Every row belongs to one group in each of 4 separate groupings. Each group adds its own fixed numbers to the row, and there is some noise. The rows also spread widely along 10 directions, which tell nothing about the answers.
Some rows, each with its group in each grouping after it:
[-18  10  19  12 -13  29   1  14   7  32 -14  13 -16 -12  40 -42 -36  17
  -5  10 -24  17 -29 -33  11  10 -10  -4   6  11 -25 -28  14   0 -36 -21
   1]
Z_744 C Z_205 (2)
[ 21  -5  13  37  64  24 -15  19 -14  -5  11  22  17  48   5   3 -60  -6
 -21  -4   3 -11  12  -7  -4   6  27  22 -17  -8  -2   7  -2 -24  -2  25
  -1]
Z_817 R Z_654 (1)
[ -4   6  19  12  30   2  -4  11  -2  -9   2  14   1  25  11   7 -32   2
  -1   3   5 -14  -1   5  -1  18  13 -17  -2 -18 -12   7   9  -4   2  -3
 -16]
Z_684 H Z_980 (0)
[-23   9 -25  22 -11  -5  21 -43 -57   3  38  26  -9 -15 -18 -32  43  36
 -23 -13 -37 -22 -10  16   2  13  -3 -53 -27  17 -30 -42   3  42  -1   4
   8]
Z_631 C Z_980 (0)
[-12  25  15  -3  11  -2   6  22   0   5 -13  20   2  16  17   1 -30  -1
   2  -6  -3   6 -11  -1   6   7  13   4 -10  -2 -20  -3   4 -14  -5  -8
 -15]
Z_684 P Z_205 (4)
[-36   5 -15  18  -1 -16  10   7  22  16  10 -14 -24  22  47 -26 -27 -27
   1  17   1  21 -17  14  16  32  -6 -25 -40  24 -15 -20   2 -32  -9 -12
 -11]
Z_796 E Z_654 (4)
[ 15 -43   8  21  27  29   1  16   3  29  -1 -10   6  -7  12 -17 -32   9
 -15  26 -28  13 -22 -27  -8  -3  -9   0   5 -12 -37  -6   3   6 -34  -2
  10]
Z_744 P Z_654 (1)
[  0 -18   5  35  24  19 -19 -18 -23  14  18   3  14  -4 -19  30  -4   7
 -21 -13 -13  -1 -24  15  -2  -4 -28  28 -16  13 -14 -14  -3   5 -23  16
  13]
Z_27 M Z_654 (3)
[  5 -22  11  26  47   3 -20   8  -4   8  -3  -3   7 -15 -14  52 -11 -21
  -6   5  -5  21 -30   8  -1 -14 -32  41  -5  -6  -9   3  11 -17  -9  14
  -3]
Z_27 M Z_654 (2)
[-13  -2  -6   5  35 -23   1 -20 -32  10  32   6 -11   4  -6  31  11  -4
  -5  -5  12 -11   0  27  14   0 -37 -47  -5 -12 -11 -16  -3   5   9   3
   0]
Z_796 H Z_654 (3)
[ -4 -21  10  18 -18  -6   0 -17   1  12   9 -31  47  32 -37   5  22  13
  -5 -13  -6 -19 -26  14 -29  31   2  -1 -17 -17 -69   0 -11  47 -32 -10
 -14]
Z_631 E Z_654 (1)
[-26  12   9 -11  10 -23  28  26   7  22  -3  -8   2  36  35 -20 -27  -6
  11   2  19   5  -2   5  10  18  18 -52  -6 -11 -31 -15 -11  -9   5 -22
 -25]
Z_817 R Z_205 (1)
[-10  25   8 -11  -9 -39  21   2 -23  20   3  32 -10   6 -10  22   0   7
  -5 -25  -1   1 -35  41  23  -1   2 -20 -12   3 -19 -26 -17  10  18   0
 -24]
Z_684 R Z_980 (2)
[  4 -15  13  36  21  31 -17   5   1   6   3  -2  13  26  12 -20 -38   0
 -13   8 -13  -3 -10 -17  -9  24   5  16 -12  -1 -25   2  11  -1 -32   3
   3]
Z_744 E Z_654 (0)
[-20  -6 -17  28   1   4  -2 -26 -28   4  30  -1   9  12  -3 -15  17   8
 -11  -1 -18 -13  -8  22  -2  25 -13 -25 -27  17 -29 -21   2  18 -12   2
  11]
Z_27 R Z_654 (0)
[ -8  18  11   2 -12   7  -3  -5 -26  35  -1  11  22  -5 -15  15   7  22
  -5 -21  -4   7 -31   8  15   6 -23  23  -6   6 -32 -25  -4  18 -21  -1
   3]
Z_744 R Z_654 (3)
[ -7  -9   6  43  30  29 -18  -6   8  12  13 -12  36  47  13 -17 -44   3
 -11  -1   0 -27   4   4 -17  36  21  15 -41  20 -22   2 -20 -13 -36   7
  13]
Z_684 H Z_205 (4)
[ 22  -7  -1  30  49  27  -7  20 -17   2  -2  19   6  13   4  -1 -40   4
 -21  13 -15   1  -3 -14   2  -1  20  23 -14  -8 -17  13   0  -7 -11  14
   6]
Z_684 C Z_654 (2)
[-28  26   4  35  19  34 -25 -23 -23  -2  17  40 -28   8  26 -21 -24  23
 -19  -5 -12 -12   4 -19  10   8 -19 -12   4  13   5 -27  36  -5 -22  -5
  13]
Z_817 C Z_654 (4)
[  0   3  19  39  24  -2 -20  -3  18 -29  12  16 -13  35  -2  24 -42 -23
  -2   0 -15  -2 -23  10 -15  11   5  25 -26  -1   3  11  24 -14  -5   8
 -25]
Z_684 P Z_980 (1)
[ 15 -21  10  15  19 -23  11  -5  -5   0  15  26 -45  -5   0   4 -29 -14
 -25  -4 -33  13 -44  12  11 -25 -23 -28  -7  12 -14 -38   6   3   4   6
 -13]
Z_744 P Z_205 (0)
[-12 -21  -8  34  29  14   0 -17 -26  14  35  -9  11 -12  -5  -4  12  -1
   0  19 -13  -5  -8   4 -13  13 -23 -14 -16  -1 -13 -11   4   7 -15   7
  17]
Z_744 R Z_980 (3)
[  6 -33  24  25  29  -7   0  -8   0   9  16 -18  17  34 -16  21 -20  -2
  -2 -18   2 -31 -16  15 -24   3  -9 -27   3 -25 -39 -11 -13  22 -14  -3
 -16]
Z_631 C Z_205 (1)
[-13 -18  18  15  18  27 -11  -4 -14  39  -7 -15  38  -7 -13  20   5  28
   0 -14  -5  -7 -16 -10 -18   4 -31  24  17 -24 -43 -10  -6  15 -43  -7
  10]
Z_631 P Z_654 (1)
[  0 -32  -6  23  52  20   7   3 -36  33  24  -5  25   4   4 -13 -10  13
 -15   8  -2 -18  11   7  -3  11   4 -21 -21  -6 -22 -17 -27   0 -10  15
  22]
Z_796 C Z_980 (1)
[  2 -24   7   7  23 -21  24  15  -1  19   3 -23  20  30  -2  -7 -15  -9
  -7   2   5   0 -14  11  -9   8  23 -25 -24  -9 -47  -7 -25   6  -2  -6
 -21]
Z_817 C Z_205 (1)
[-12  -7  16  49  11  35 -35 -22   5 -10  20  -5  12  48   6 -11 -22  19
 -16   4  -3 -29   2 -16 -25  33  -2  -6  -5  -8 -23   4  24  16 -39 -14
  -3]
Z_817 C Z_654 (2)
[  0  -9   8  12  13 -11  -5 -23 -29   3  16  16   2  -6 -36  38  24  13
 -12 -14  -9 -10 -26  23  -4  -9 -33 -11  10 -20 -34  -9   7  35  -9   0
   2]
Z_684 E Z_654 (2)
[  5 -37   0  23  53   7   8  23   4  27   2 -14   8  26  33  -9 -57 -12
 -11  10  -2   6  -3   7   2   7  13  -4 -24  -1 -20  -1 -27 -33 -15   8
  -1]
Z_684 P Z_654 (1)
[ -7  16   0  20 -23  -4 -11 -12  -4  -5   2  13  11  24 -19  10   2  11
 -11 -11 -22  -2 -28  14  -7  20   4  20 -30  11 -36   0  12  20 -20  -6
 -13]
Z_684 P Z_654 (2)
[-18  17 -10  -4 -45 -26  26  10   8  17 -11  -6  10  32   9 -31  -1  10
  -7  -1  -4  10 -31  20   9  38  30 -28 -32  10 -57  -7 -16  21 -10 -22
 -23]
Z_684 E Z_654 (2)
[  0  -4  30  -6  15  15   3  26   1  43 -16   6  -4   3  25  -6 -40  23
  -7  -8   1   0 -24 -10  18  -5 -12 -28  25 -11 -32 -25 -12  10 -20 -14
  -4]
Z_27 H Z_205 (3)
[-19  16  -2  -4   7 -17  20   1 -27  10  13  -3  39  31 -16   3  15   1
   9 -13   7 -20   3  27 -10  26  18 -21 -27  -9 -40   0 -20  16   2   0
  -7]
Z_684 R Z_205 (1)
[-23  -3  -6  25   7   4  -2 -22 -19  14  20  11 -12  -9  12  -8   1   8
 -12   1 -18   8 -21   5   7   5 -31 -13  -4  16 -13 -29  17  -1 -18  -1
  10]
Z_744 M Z_654 (4)
[  7 -51   3  24  35  43   7  25  -3  26   4 -21  23  -4  21 -35 -27  20
 -15  41 -20  -7  -6 -27 -17   8  10 -35  13 -15 -39  -1   1  11 -28  -7
  16]
Z_27 M Z_980 (4)

New rows, each followed by its group in each grouping:
[-13  26  13  -2   7  11   7   8 -33  26  -7  38  -5 -11   6 -15  -7  34
 -19 -17  -9   1 -15 -12  17 -10  -1 -12  10   0 -24 -33  -3  11 -10  -8
   2]
Z_817 C Z_205 (2)
[  5 -22   1  59  32   0 -24 -37 -12 -30  45  10   2  31 -28  20  -7  -8
 -20   0 -23 -28  -8  26 -31  16  -5   3 -37   7  -5   4   9  10 -12  17
  -1]
Z_684 P Z_980 (2)
[  3   3   7   0  39  -3  19  11 -40  23   8  21  -8  -1  -1  -1 -13  16
 -18  -9   4  -1  -3   0  16 -21   2 -35   6 -13 -20 -26 -13   5   9   3
  -4]
Z_817 C Z_205 (3)
[-16   6  -1   6  -5 -13  16   2  -2   0  10   5 -15   3  -4 -18  -3 -10
 -10   7 -22  14 -30  -2  -3   6   4 -14 -23   9 -29 -16  12   8  -6  -3
 -17]
Z_817 E Z_205 (1)
[ 18  -3  -1  20 -27  18   3  18   8  10 -15   9  13  25  -6 -33 -26  21
 -31   0 -41   6 -34 -19  -5  17  36  18 -27  12 -53  -4  -4  23 -33  -6
 -21]
Z_631 P Z_654 (2)
[  1 -20   0  25  27  -6   2 -10 -11 -15  20  -3  -1  32  -3  -1  -7   4
 -17   9  -4 -14  -1   3 -10  10   6 -44  -2 -21 -35  -1  16  17  -1  -9
 -14]
Z_817 C Z_654 (0)
[-19 -10  16  33  27   1 -22 -14  10   4  17  -2   1  17   6  22 -21 -11
  -3  -2  -2  -9 -17  14  -9  12 -21   6 -18   6 -10  -6   1  -9 -23   1
  -1]
Z_684 H Z_205 (2)
[  4 -26  20  39  22   5 -24 -29   2   1  18  -3   3  10 -28  34  -2   3
 -15 -12 -16  -7 -37   4 -17  -5 -34  20  -5  -5 -26  -9  19  22 -23   2
 -10]
Z_817 C Z_654 (1)
[-25  -3  13  19 -12  34 -15 -29 -30  43  15  -7  43 -13 -20  -1  34  52
  -5 -16  -9 -26 -16   2  -9  24 -25   1  -2   5 -43 -23 -12  42 -44 -11
  25]
Z_27 H Z_980 (3)
[-11   6  20  36  15  24 -28 -12   2   1   5  18 -22   7  11  13 -34   1
  -7  -9 -20   0 -27  -6   4   3 -30  18   1   8  -3 -15  31  -1 -26   4
  -3]
Z_27 C Z_654 (1)
[ -5 -11   2  13   6   5  -6 -11 -19  -3  16  -1  23  27 -16  -6  15  29
 -11   7  -2 -22   6  -4 -24  17   1 -39   7 -28 -46   2  11  35 -18 -19
  -7]
Z_817 P Z_654 (2)
[-12 -25   5  22  11  28   1  -3 -13  43   6  -9  15  12  21 -31 -15  35
 -24   5  -6 -11 -11 -11  -3  13  -5 -29   1  -1 -42 -26 -17  14 -35 -14
  11]
Z_817 C Z_654 (2)
[ 11 -12   2  22  71   5  -5  12 -24 -18   9  10   5 -12 -23  37  -5 -26
  -4  11 -18   7   3  -8 -16 -22  -5  30 -14 -23  -7  16  21 -19   5  24
  -2]
Z_631 P Z_205 (0)
[  3  -8 -23   9  18   1  26  19 -27  20   3  19 -12  -4  17 -38 -15  10
 -25  11 -27  14  -4  -9  13  -2  19 -30 -20   5 -32 -16  -9  -3  -5   4
   2]
Z_631 P Z_654 (2)
[-18  11  46  20  -1  12 -32 -21  10   6   9  -2  28  56  -9  27 -22  25
   1 -37  19 -45 -11  14 -17  30 -15 -10   9 -15 -26  -6  -3  29 -35 -17
 -15]
Z_684 H Z_205 (3)
[-32  19 -13  28   5 -19  -8 -34 -27   7  31   4  14   4 -28  22  30 -17
  -3 -26 -10   2 -20  38  -1  15 -22  38 -65  37  -8 -24  -9  -7  -7  18
   6]
Z_796 C Z_205 (1)
[  0 -16  23  37  19  18 -13   3  11   7   9  -7   4  32  12  -8 -38  10
 -13   5  -4 -14 -17 -10 -10  16  10 -12  -4  -8 -19  -7   3   7 -21 -11
 -16]
Z_817 C Z_980 (3)
[-31  -1  -3  27  -1  15   3  -7   2  26  16   6 -11  19  39 -51 -32   7
 -22   3 -18  -2 -16  -2   6  22   3 -25 -31  43 -17 -45  -5 -10 -32  -6
   6]
Z_817 R Z_205 (4)
[-29  19   9   9  22 -13   1 -13 -30   2  24  19  -4   9   5   6   8   4
  10  -5   8 -11  13  10  -5  10 -22 -41   0 -14  -9 -18   9   0  -4 -10
   4]
Z_744 P Z_205 (2)
[-13  31 -10  11  -1   0   1 -33 -57  -6  25  37  16  22 -26  -1  24  38
 -15 -30  -3 -34   8  21   3  16   5 -23 -10  -2 -30 -14   4  36   0   1
   9]
Z_684 C Z_654 (4)
[-13 -22 -12  20  13  12   4  -6 -17  33  17 -10   7  15  22 -26 -13  19
 -18   6  -6  -8  -5   5   5  21  -3 -33 -21   5 -35 -22 -21   6 -22  -6
  11]
Z_796 C Z_654 (2)
[  2 -18   2  13  18 -12  13   0 -15   3  24   2   0  28  -2  -9 -12  -1
 -13   1  -5 -22  -5  17  -6   5   4 -63  -6  -9 -31 -19 -12  23   0  -2
  -9]
Z_27 R Z_205 (2)
[ -8 -20  18  17  51  -3   4   3 -13   7  16  -8   9  16   7  17 -17   1
  11   6  15 -21  10  11 -11   9  -5 -39   9 -35 -18   5  -1   1   3  -4
  -6]
Z_684 C Z_980 (1)
[ -7 -24  29  27  14  29 -16   1  20  21  -1  -8  13  25  18   0 -39  19
 -10   1  -7 -20 -20  -4 -15  18  -5  -2   8  -6 -25 -11  -3   5 -35 -13
  -2]
Z_684 P Z_980 (4)
[-18 -13  12  54  20  25 -21 -14   4  28  15  -4  17  36  26 -13 -45   9
 -13  -9  -3 -17 -13  19  -4  36   6  22 -41  34  -6 -20 -27 -22 -39   6
   8]
Z_684 C Z_980 (2)
[ 13 -37   2  44  42  41  -9 -12 -26  19  24   4  26  13  -4 -20 -22  33
 -26   6 -19 -33  -1  -3 -19  10  12 -10  -9   0 -28 -12 -16  19 -26  11
  23]
Z_684 C Z_980 (4)
[ -7 -24 -10  35  27   5  -3   2   4  -2  27 -16  11  29  15 -18 -23 -18
 -16  21  -9  -5  -4   3 -16  27  10 -17 -38  11 -17  -4  -5 -10 -16   3
  -2]
Z_796 M Z_205 (2)
[-22  13  26  25  17  18 -13   0  -2  21   1  -4  25  24  11   5 -20   6
  10 -12  11  -9  -2   0  -6  22  -8  15  -5   0 -18 -13   0  -7 -27  -7
   2]
Z_744 C Z_205 (4)
[ 10 -35  29  10  14  10  -5  -1  -2  46  -4 -11   7   4   1  19 -21  30
 -18 -19  -2 -12 -38  12   5 -14 -31 -17  25  -9 -47 -32 -17  27 -27 -10
   1]
Z_27 C Z_654 (4)
[-34  -3   9  16  -2  -9   0 -14   6  16  12 -24   4  15   8  -2   1  -4
   4   1   1   2 -24   9  -8  16 -18 -19 -18   5 -32 -20   1   7 -19 -22
 -13]
Z_817 C Z_205 (3)
[-15  12 -37  29  24  27   5   7 -32  17  11  28  -8  -5  35 -55 -28  11
 -25  25 -30  15   7 -12  21  20  26  -1 -51  38 -10 -11  -7 -25 -16  14
  24]
Z_684 H Z_654 (2)
[-17   4   2  12   8  -1  11   5  -4  15   9   6 -15  27  42 -28 -34   3
  -2   7   1  -1  -3   3  17  24  -4 -53   0   1 -20 -27   4  -6  -9 -13
  -8]
Z_744 R Z_654 (0)
[-17  33  -4   0  -3 -13   6  -9 -30 -27  15  32 -18   2 -21   0  19   6
  -3   1 -11   1  -6  -8   0   3  -6 -33   8 -26 -20   3  44  27  11  -6
 -18]
Z_817 E Z_654 (1)
[ -8  -5  -3  23  -8  12   3  -6  -9   5  15   8  25  42  -3 -39 -14  21
 -29  -2 -14 -18 -10   1 -14  24  25 -19 -26  18 -39 -19  -8  20 -21  -6
  -4]
Z_817 M Z_205 (4)
[ -5 -10  13  13  16  -4  -4 -16 -21  15  16  13  13   8 -17  22   4  22
 -10 -14  -5 -24 -17  25  -8   3 -12 -11  -3  -4 -27 -18  -8  16  -8  -1
   3]
Z_684 P Z_980 (4)
[-20 -14  15   7  31  -2   5  10   4   8   4 -20  24  13   4  18  -8 -12
  15   8   9  -3  -5   4 -19  13 -13 -14   4 -27 -28  11   2  -1 -14 -10
  -8]
Z_684 M Z_205 (1)
[  9  18   3  -5  30 -35  21  19 -28  -6   8  21   5  18 -13   8  -8 -16
   2   2  12   6   4  14   8   0  22 -27 -17 -19 -25   2  -6   1  22   3
 -19]
Z_744 H Z_205 (2)
[-29  24   2  31  23  -4 -17 -27 -30 -12  29  19  19  18 -25  24  18   1
   1 -17   5 -12   6  21 -15  22  -4  27 -41   7   1  -2  11 -10  -3   9
  -2]
Z_817 P Z_980 (1)
[  5 -36  -6  12  68   1   7   0 -32  29  18   1   5  -2   7  11 -18  10
 -13   8   5 -12   6  14   6 -10 -14 -45  10 -17 -24 -10 -22  -3   1   8
  18]
Z_684 H Z_654 (4)
[-13 -10  14   9  35  21  -3  14  -5  21   4 -19  10  -5  16   4 -10   2
   7  16   3  -1  -3 -22  -4   6 -22 -12  10 -24 -26  -1   8   0 -19 -12
   2]
Z_796 C Z_205 (3)
[-40  12   9  24  10  28 -14 -20 -12  10  13 -11  19   6  11   0   4  12
  14   2  -2 -13   3  -6 -10  26 -24   2 -11  -3 -18  -4  11   3 -33 -10
  10]
Z_684 C Z_205 (3)
[  5 -22  19  18  12  10   1   1  -5  33   3  -1   0   8   7  -2 -28  16
 -12  -5 -12   3 -31  -3   1   0 -18 -12   9  -8 -33 -22  -3  14 -25  -6
  -3]
Z_744 C Z_654 (1)
[ -1  -6  -5   7   4  36  10  10 -36  26   4  20  25  -5  -3 -52   3  50
 -34   8 -31 -10  -5 -20  -1  10  25 -16  -9   1 -44 -19 -10  29 -21  -7
  14]
Z_817 P Z_980 (0)
[-21  22   3  31 -13  15 -18 -24 -13  -3  14  21   0  30  -4 -10 -11  20
 -14 -25 -21 -16 -11   0  -8  26  -4   6 -20  11 -20 -21  16  12 -30  -2
  -6]
Z_631 P Z_654 (1)
[-13 -34  14  36  39  13 -21 -13   2   5  17 -22  18  24   1  17 -10   0
   0  13   2 -15   2  -5 -27  11 -25 -12   5 -26 -25   2  13   3 -28 -10
   2]
Z_817 P Z_654 (1)
